The first 10 rows are patterns. Each new row is the sum of 3 different patterns, raised or lowered, with some noise. Before adding, each is slid sideways (what falls off one end comes back at the other) and multiplied by a number that may be negative. Names go in the order of the patterns.
Some rows, each with the names of its patterns after it:
[ 0.26 -1.18  0.12 -0.49 -1.77  0.72  0.67 -0.43 -1.88  1.13  1.64  0.46
  0.85  1.40 -2.67  0.09 -0.97 -0.02  0.07  0.58 -1.09 -0.24  0.09  1.47
  0.89 -0.75  2.46 -0.39] | (9)
[ 2.32 -1.55 -0.48 -0.91 -0.83 -1.83  0.00 -0.11 -0.98 -0.02 -0.80  0.92
 -2.67  0.96 -1.73 -0.32  0.18  2.67  0.01  0.32 -0.07  0.25  0.17 -2.67
 -0.38 -0.27 -0.27  0.32] | (1)
[ 0.08 -0.96  0.99  0.40  0.65 -0.10 -0.28  0.12  0.06  0.69  0.53 -0.83
  0.61  0.19  0.13 -0.14 -0.40 -0.67  1.67  0.69 -1.26 -0.25  0.06  0.66
 -0.23 -1.11 -0.02 -0.15] | (6)
[-0.01  0.51 -1.02  0.54 -0.14  0.83  0.38 -0.01 -0.10 -0.36 -1.72 -0.58
 -1.93  0.58 -0.37 -1.10  0.12 -0.48 -0.45 -0.05  0.53  0.41 -1.01  1.49
 -0.51 -0.11  0.00  0.51] | (4)
[-0.08  0.70  0.33 -0.08 -0.56  0.93 -0.66 -0.33 -0.09  0.02  1.13 -0.44
 -0.22 -0.07 -0.71 -0.24 -0.25  1.44 -1.22  0.37 -0.58  0.02 -0.05  0.05
 -0.58  1.40 -0.75 -0.22] | (5)
[ 1.42  1.69 -0.56  0.85  0.89  0.51  0.41  0.41 -0.24  0.77 -0.84 -0.49
  2.60 -0.37 -0.07  0.43  0.23  1.80 -0.62  1.84  0.94  0.33  2.56 -1.24
  0.17  0.32 -1.15  1.67] | (0)
[ 1.50  0.06 -0.12 -0.09  1.62 -1.80 -0.52  0.51  2.58  2.13 -0.13  0.55
  1.47  0.45 -0.37  0.44  0.26  0.20 -0.01  0.12 -0.63  0.40  0.12  2.67
  1.61  0.10  0.67 -0.91] | (7)
[ 0.30  1.45  0.02 -0.05  0.11  1.22  0.02 -0.64  0.43  0.25  0.45  1.67
  1.63  0.12  0.00  1.81 -0.09  0.43 -0.18  0.26 -1.45 -0.14  0.19 -0.50
  0.07 -0.22 -0.02 -0.47] | (3)
[-2.07  0.43  0.87 -0.81  2.45 -0.86  1.85  0.15  0.10  2.38 -0.81  1.24
 -0.28 -0.37  0.19  0.69 -0.15 -0.21 -0.19 -1.05 -0.55 -0.15 -0.94 -0.30
  2.67  0.38 -1.40  0.78] | (8)
[-0.06  0.38 -0.46  0.35  0.57  0.22  0.64 -0.35 -0.16  0.53  0.21  0.90
  0.08  0.51  1.31 -0.13  0.41 -0.37  0.09  2.52  0.25 -0.49 -0.40 -0.89
  0.04  0.08 -1.42 -0.30] | (2)

New rows. What belongs after each?
[-0.08  0.65  0.70  1.05  0.24  1.04  0.85  4.19  2.64  1.31  1.96  0.48
  1.41  1.09  0.58  1.54  2.63 -0.37  1.38  0.78  2.99  3.01  0.47  3.15
  2.27  0.96  0.68  0.99] | (6) (7) (2)
[ 3.63  0.00  2.10  0.61  2.17  1.63 -4.65  1.41  1.12  0.43  1.69  1.75
  0.40 -2.14  0.17 -0.24 -2.66  2.27  0.96 -0.21  2.47 -2.15  1.15 -2.91
  2.67 -1.79 -0.23  0.81] | (1) (5) (0)
[ 0.96 -3.57 -0.67 -1.18  1.84 -0.25 -1.16  0.71 -1.01 -1.18 -2.96  0.28
 -2.16 -1.38 -1.28  0.57 -3.61  0.51 -1.54 -0.79 -1.99  0.32 -0.92  0.53
 -0.97 -1.31 -0.29 -3.58] | (9) (1) (4)
[-0.61  0.68  0.78 -0.22 -0.83  2.47  0.69  0.74  0.33  0.23 -1.55 -2.37
  1.74  0.65  0.23  1.26 -0.69  0.93  0.65 -0.40  3.23  1.93  1.83 -1.98
 -0.47  1.29  0.95 -0.63] | (0) (7) (3)
[-3.08 -0.25 -0.91 -0.49  0.19 -1.89 -0.38 -2.43 -0.35 -2.13 -0.90 -0.92
 -3.87 -1.28  0.92 -1.50 -1.72 -0.17 -1.03  0.79 -0.09  0.18 -3.15 -1.07
 -2.01 -2.34 -2.00 -0.55] | (9) (6) (0)
[ 1.97 -0.53  4.76  1.08  1.49  1.27  0.45  1.57  0.80  0.81  1.63  2.46
  2.17  1.45  2.49  2.98 -0.89  1.86  1.95  0.55  3.98  1.51  1.96  3.53
  0.38  4.75 -0.52  2.12] | (4) (8) (2)
[-1.23 -4.80 -1.80  1.51 -3.21 -1.36 -0.47 -1.97  1.26 -2.35  1.06 -3.93
 -2.01 -2.73 -4.20  0.29 -2.13 -2.26 -0.89 -1.21 -0.49  0.29 -1.77  2.13
  0.27 -1.96 -1.39  0.20] | (9) (0) (8)
[ 2.73  2.97  2.69  0.84  2.40  2.11  1.15  1.16  4.05  3.07 -0.14  2.11
  0.86  1.01  0.36  4.56  0.54  1.67  2.91  0.79  1.23  2.49  2.31  1.10
  1.14  1.60  2.74 -0.54] | (9) (4) (3)
[ 0.11  1.04  2.44  2.99 -0.26  1.67 -2.47  1.37 -0.55 -2.59  0.06 -1.79
  1.06 -0.53  3.23  0.51 -0.07 -0.86  0.12 -0.14  0.79  0.70  0.43  0.91
  0.91  3.07 -2.75  1.28] | (1) (3) (8)
[-0.79 -0.28 -2.33  0.29 -3.68 -0.57 -2.35 -0.83 -1.67 -1.16 -1.42 -0.08
  1.60  0.31  0.41  1.13  0.35 -2.33 -0.36 -3.60 -1.16  0.05 -1.28 -0.70
 -1.12 -1.48  2.75 -0.99] | (9) (7) (8)
[ 1.20  1.53 -1.47 -0.49  1.34  0.01 -1.46  0.38 -1.01  2.19  1.02  1.27
  3.13  0.15  1.57 -0.69  1.71  0.23 -0.69 -0.15 -1.30  1.25  2.07 -0.17
  0.23  1.53 -0.53  2.49] | (9) (6) (0)
[-1.27 -0.43 -0.11 -1.12 -0.75  0.50 -2.52  0.39  1.04  0.26 -0.08  1.14
 -1.45  1.20 -0.68  0.24 -1.78 -0.40 -0.78 -1.64 -2.00 -1.71 -1.77 -0.50
 -1.04 -0.46 -1.13 -1.11] | (4) (3) (2)
[ 1.59 -1.22  2.53  2.12  1.82  3.43  0.10  3.79  1.05  0.86  3.78 -0.09
  0.97 -0.14  0.39  0.55  1.70  0.80  1.91  0.73  1.65  1.07  0.97  0.68
  0.78  4.75  1.61 -1.02] | (4) (3) (8)
[-0.03  3.72  3.54  1.91  1.08  0.68 -1.48  3.86  1.25  0.50  1.70  3.38
  2.16  1.09  1.89  2.93  1.78  1.11  2.90  0.70  4.14  1.62  2.06 -0.30
  1.37  2.29  1.05  3.01] | (1) (5) (2)
[-0.38  2.20 -0.41  2.38  1.64  1.91  2.28  0.29  1.47  2.40  1.08  1.82
  2.21  2.15  1.10  1.92  2.71 -0.80 -0.52  3.21  1.00  3.01  1.43  0.48
  3.00 -2.16  1.89  0.69] | (0) (3) (8)
[ 2.92  1.67  3.59  0.23  0.85  2.56  2.07  1.89 -0.07  2.45  1.65  1.91
  1.66  1.60  1.73  2.50  1.94  1.04  1.63  2.76  3.00  1.65  0.02  2.57
  2.11  1.21  2.94  3.05] | (6) (5) (3)
[-1.78 -1.89 -3.09  1.20 -1.59 -2.64 -0.28 -3.34 -0.80 -0.99 -5.36 -0.12
 -3.41  0.97 -0.80 -2.26  0.75 -1.21 -0.48 -1.57 -1.37 -0.41 -1.76 -0.49
 -2.10 -2.00 -2.02 -1.25] | (4) (8) (2)
[ 0.94 -2.33  1.43 -0.41  2.28  0.89  1.73  0.61  1.39  1.28  1.38 -1.13
  0.02  3.51 -2.29  3.57  0.50  0.69 -0.88 -0.27  0.43  0.87  0.65  0.37
 -1.29  0.90  1.29  0.77] | (1) (0) (7)
[ 3.04  1.00  2.12 -0.58  2.25  1.99  0.82  0.79  3.21 -1.75  1.52  2.38
  3.35  3.32  1.35  0.38  3.61  0.98  1.51  2.04  0.65  2.16 -0.79  1.45
  0.97  0.28  3.20  3.96] | (5) (0) (7)
[-2.36 -0.98 -1.74 -1.01 -4.07 -0.48 -2.44 -1.88 -1.92  0.93 -1.20 -1.36
 -0.71  0.17 -0.98 -4.53 -0.66 -0.98 -1.10 -1.46  0.78 -2.44 -1.03 -1.86
 -0.31 -2.59 -1.37 -0.69] | (1) (5) (3)
[-0.44 -0.68  0.41 -1.91 -1.19 -2.21 -1.25 -0.27 -2.32  1.91  0.21 -0.34
 -1.06  1.00  0.36  0.70 -2.28 -2.30 -1.69 -3.03 -1.33 -4.49  0.82 -1.11
 -0.50 -0.51 -0.35  0.79] | (9) (4) (7)
[-0.48  1.88 -0.23  1.43  0.56  0.59 -0.29 -1.26 -0.59  0.98 -1.04  0.04
  2.08  1.34  1.20 -0.11  1.71  0.17  0.60 -0.30  0.39 -1.62 -1.95  0.85
 -0.99  1.18 -0.92  0.32] | (5) (7) (3)
[-0.87 -0.36 -1.70 -1.99  1.97 -0.88  0.32  0.26  1.10  3.11 -0.89  0.15
  0.57  0.18  2.18  0.42  1.88 -2.57 -0.27  2.24  1.32  1.63 -0.83  1.40
  0.82  0.00 -1.90  4.19] | (0) (7) (3)
[ 2.45  0.80  3.99 -0.51  0.92  0.92  0.92  1.68  2.32  1.47  3.24  0.17
  0.30  1.32 -0.43 -0.58  1.19  3.83 -0.35 -0.47  2.55 -2.05  1.78  3.30
  0.60  2.93  0.68  2.54] | (4) (3) (8)
[-0.41  0.07 -1.56 -0.90  1.65 -1.34  0.20 -2.41 -0.88 -2.14 -2.46 -0.69
 -1.84 -0.93 -1.92 -3.46 -1.21 -1.63  0.55 -0.66 -1.19 -1.68  0.98 -1.33
 -1.20 -1.48 -0.71 -1.71] | (4) (3) (2)
[ 2.59 -0.83  2.36 -0.59  3.00  1.98  1.02  0.22 -0.65  0.14 -0.78 -0.42
 -0.16  0.44  0.70  3.06  0.48  1.16  0.90 -0.47 -1.26  1.99  0.71  1.54
  0.56  3.45 -2.19 -0.49] | (1) (6) (0)
[-1.81  0.33 -0.53 -3.45 -4.25 -0.40 -2.27 -1.04 -2.33 -0.83  2.23 -2.72
 -1.02 -0.63 -0.26 -3.46 -0.04 -1.45  0.73  0.04  0.50 -1.47 -1.29 -1.02
 -0.91 -1.12 -2.57  1.34] | (1) (6) (2)
[ 2.27  0.78 -0.08  1.27  2.84  2.94  0.91  2.18 -0.39  2.84  0.59  1.41
  2.41  2.42  1.80  2.26  2.74  3.14  2.44  3.06  3.24  2.01  2.88  0.95
  1.05  0.71  0.68  3.92] | (9) (3) (2)
[ 0.49 -1.91  0.68 -2.16 -0.32 -2.77 -0.88 -3.06 -1.41  1.86 -1.75 -0.41
  0.18 -1.71 -4.46  2.46  1.49  0.41 -2.86  1.05 -0.82 -0.79 -2.05 -1.09
 -0.04 -3.24  2.20 -1.26] | (9) (1) (7)
[ 0.49  2.62  0.91  0.85 -0.57  2.37 -0.33 -1.49  0.91 -0.18  0.68 -0.41
  2.24  2.20  0.28  1.92  1.34 -1.70  0.62 -0.78  0.37  0.82 -0.33  1.33
 -0.31  0.77  2.12  1.00] | (9) (5) (0)
[-1.10 -0.54 -2.82 -3.86 -1.65 -0.50 -0.13  1.08 -2.15 -2.58 -0.97 -3.52
 -1.69 -2.81 -0.04 -2.42 -2.94 -1.03 -0.81 -2.39 -0.23 -2.92 -0.89 -1.30
  0.76 -0.96 -0.07  0.34] | (1) (5) (8)
[-0.32  0.06 -0.56  2.05 -0.48 -0.83 -1.34 -1.61 -0.48 -0.89 -1.23  0.31
  1.64  2.15 -1.24  0.30  0.04  0.50  0.26 -0.64 -0.80  0.55 -1.88  0.46
 -1.14  1.97  2.18 -0.72] | (4) (7) (2)
[-0.15 -1.92 -2.47 -1.25 -0.60 -1.31 -2.20 -2.30 -0.93 -1.94 -0.28 -1.23
 -1.41 -0.51 -2.13 -0.39 -1.68 -1.66 -1.78 -2.32  0.47 -1.56 -2.67 -3.23
 -0.16 -0.61 -1.56 -2.62] | (6) (5) (3)
[ 0.27 -0.95 -0.93 -2.82 -1.03 -1.80 -2.83 -0.09 -0.06 -1.18 -4.79  0.96
 -0.06 -0.44 -0.80 -0.38 -4.30  0.33 -2.71 -1.88 -1.36 -0.64 -2.46 -1.88
 -2.11  0.36 -1.32 -1.55] | (9) (6) (5)
[-0.69 -1.87 -1.41 -1.99 -1.00 -1.28 -1.01  0.84 -1.63 -0.45 -1.58 -3.75
 -0.81 -0.08 -3.02  1.13 -1.61 -0.93  0.40 -5.11 -1.26 -2.20 -2.58 -1.85
 -5.61  0.19 -1.57 -1.71] | (6) (4) (8)
[-2.88 -1.97  0.76 -2.13  0.50 -3.66 -1.00 -2.98 -1.89 -0.88 -1.56 -1.77
 -2.91 -0.22  0.05 -2.81  0.42  0.55 -5.66 -1.84 -1.68 -0.97 -1.58 -2.71
 -1.61 -4.56 -3.41 -0.46] | (9) (0) (3)
[ 0.39  1.81  0.56  3.46  0.82  1.18  0.89  1.43 -2.64  1.05  0.03  1.34
 -0.62 -1.80  2.67  1.08  1.26  1.57  0.42 -1.40  3.56  2.34  1.44  0.92
  2.69  1.29  0.28  0.75] | (1) (3) (2)
[ 1.83  1.68  3.66  2.22  2.07  2.16  1.25  2.40  1.98  1.32  2.68 -1.54
  2.18 -0.18  0.31  3.20 -0.57  2.00  0.55  0.75  3.94  0.12 -0.88  0.00
  3.06  1.10 -0.45  1.70] | (0) (3) (2)
[-2.10  0.50 -3.84  1.23 -1.49 -1.77  2.82 -2.74 -2.38 -3.06 -0.87 -1.17
 -1.54 -2.52 -1.68 -1.79 -1.63 -3.07  0.19 -1.05 -3.06  1.19 -0.96 -2.51
 -0.69 -3.80  0.15 -2.75] | (6) (0) (8)
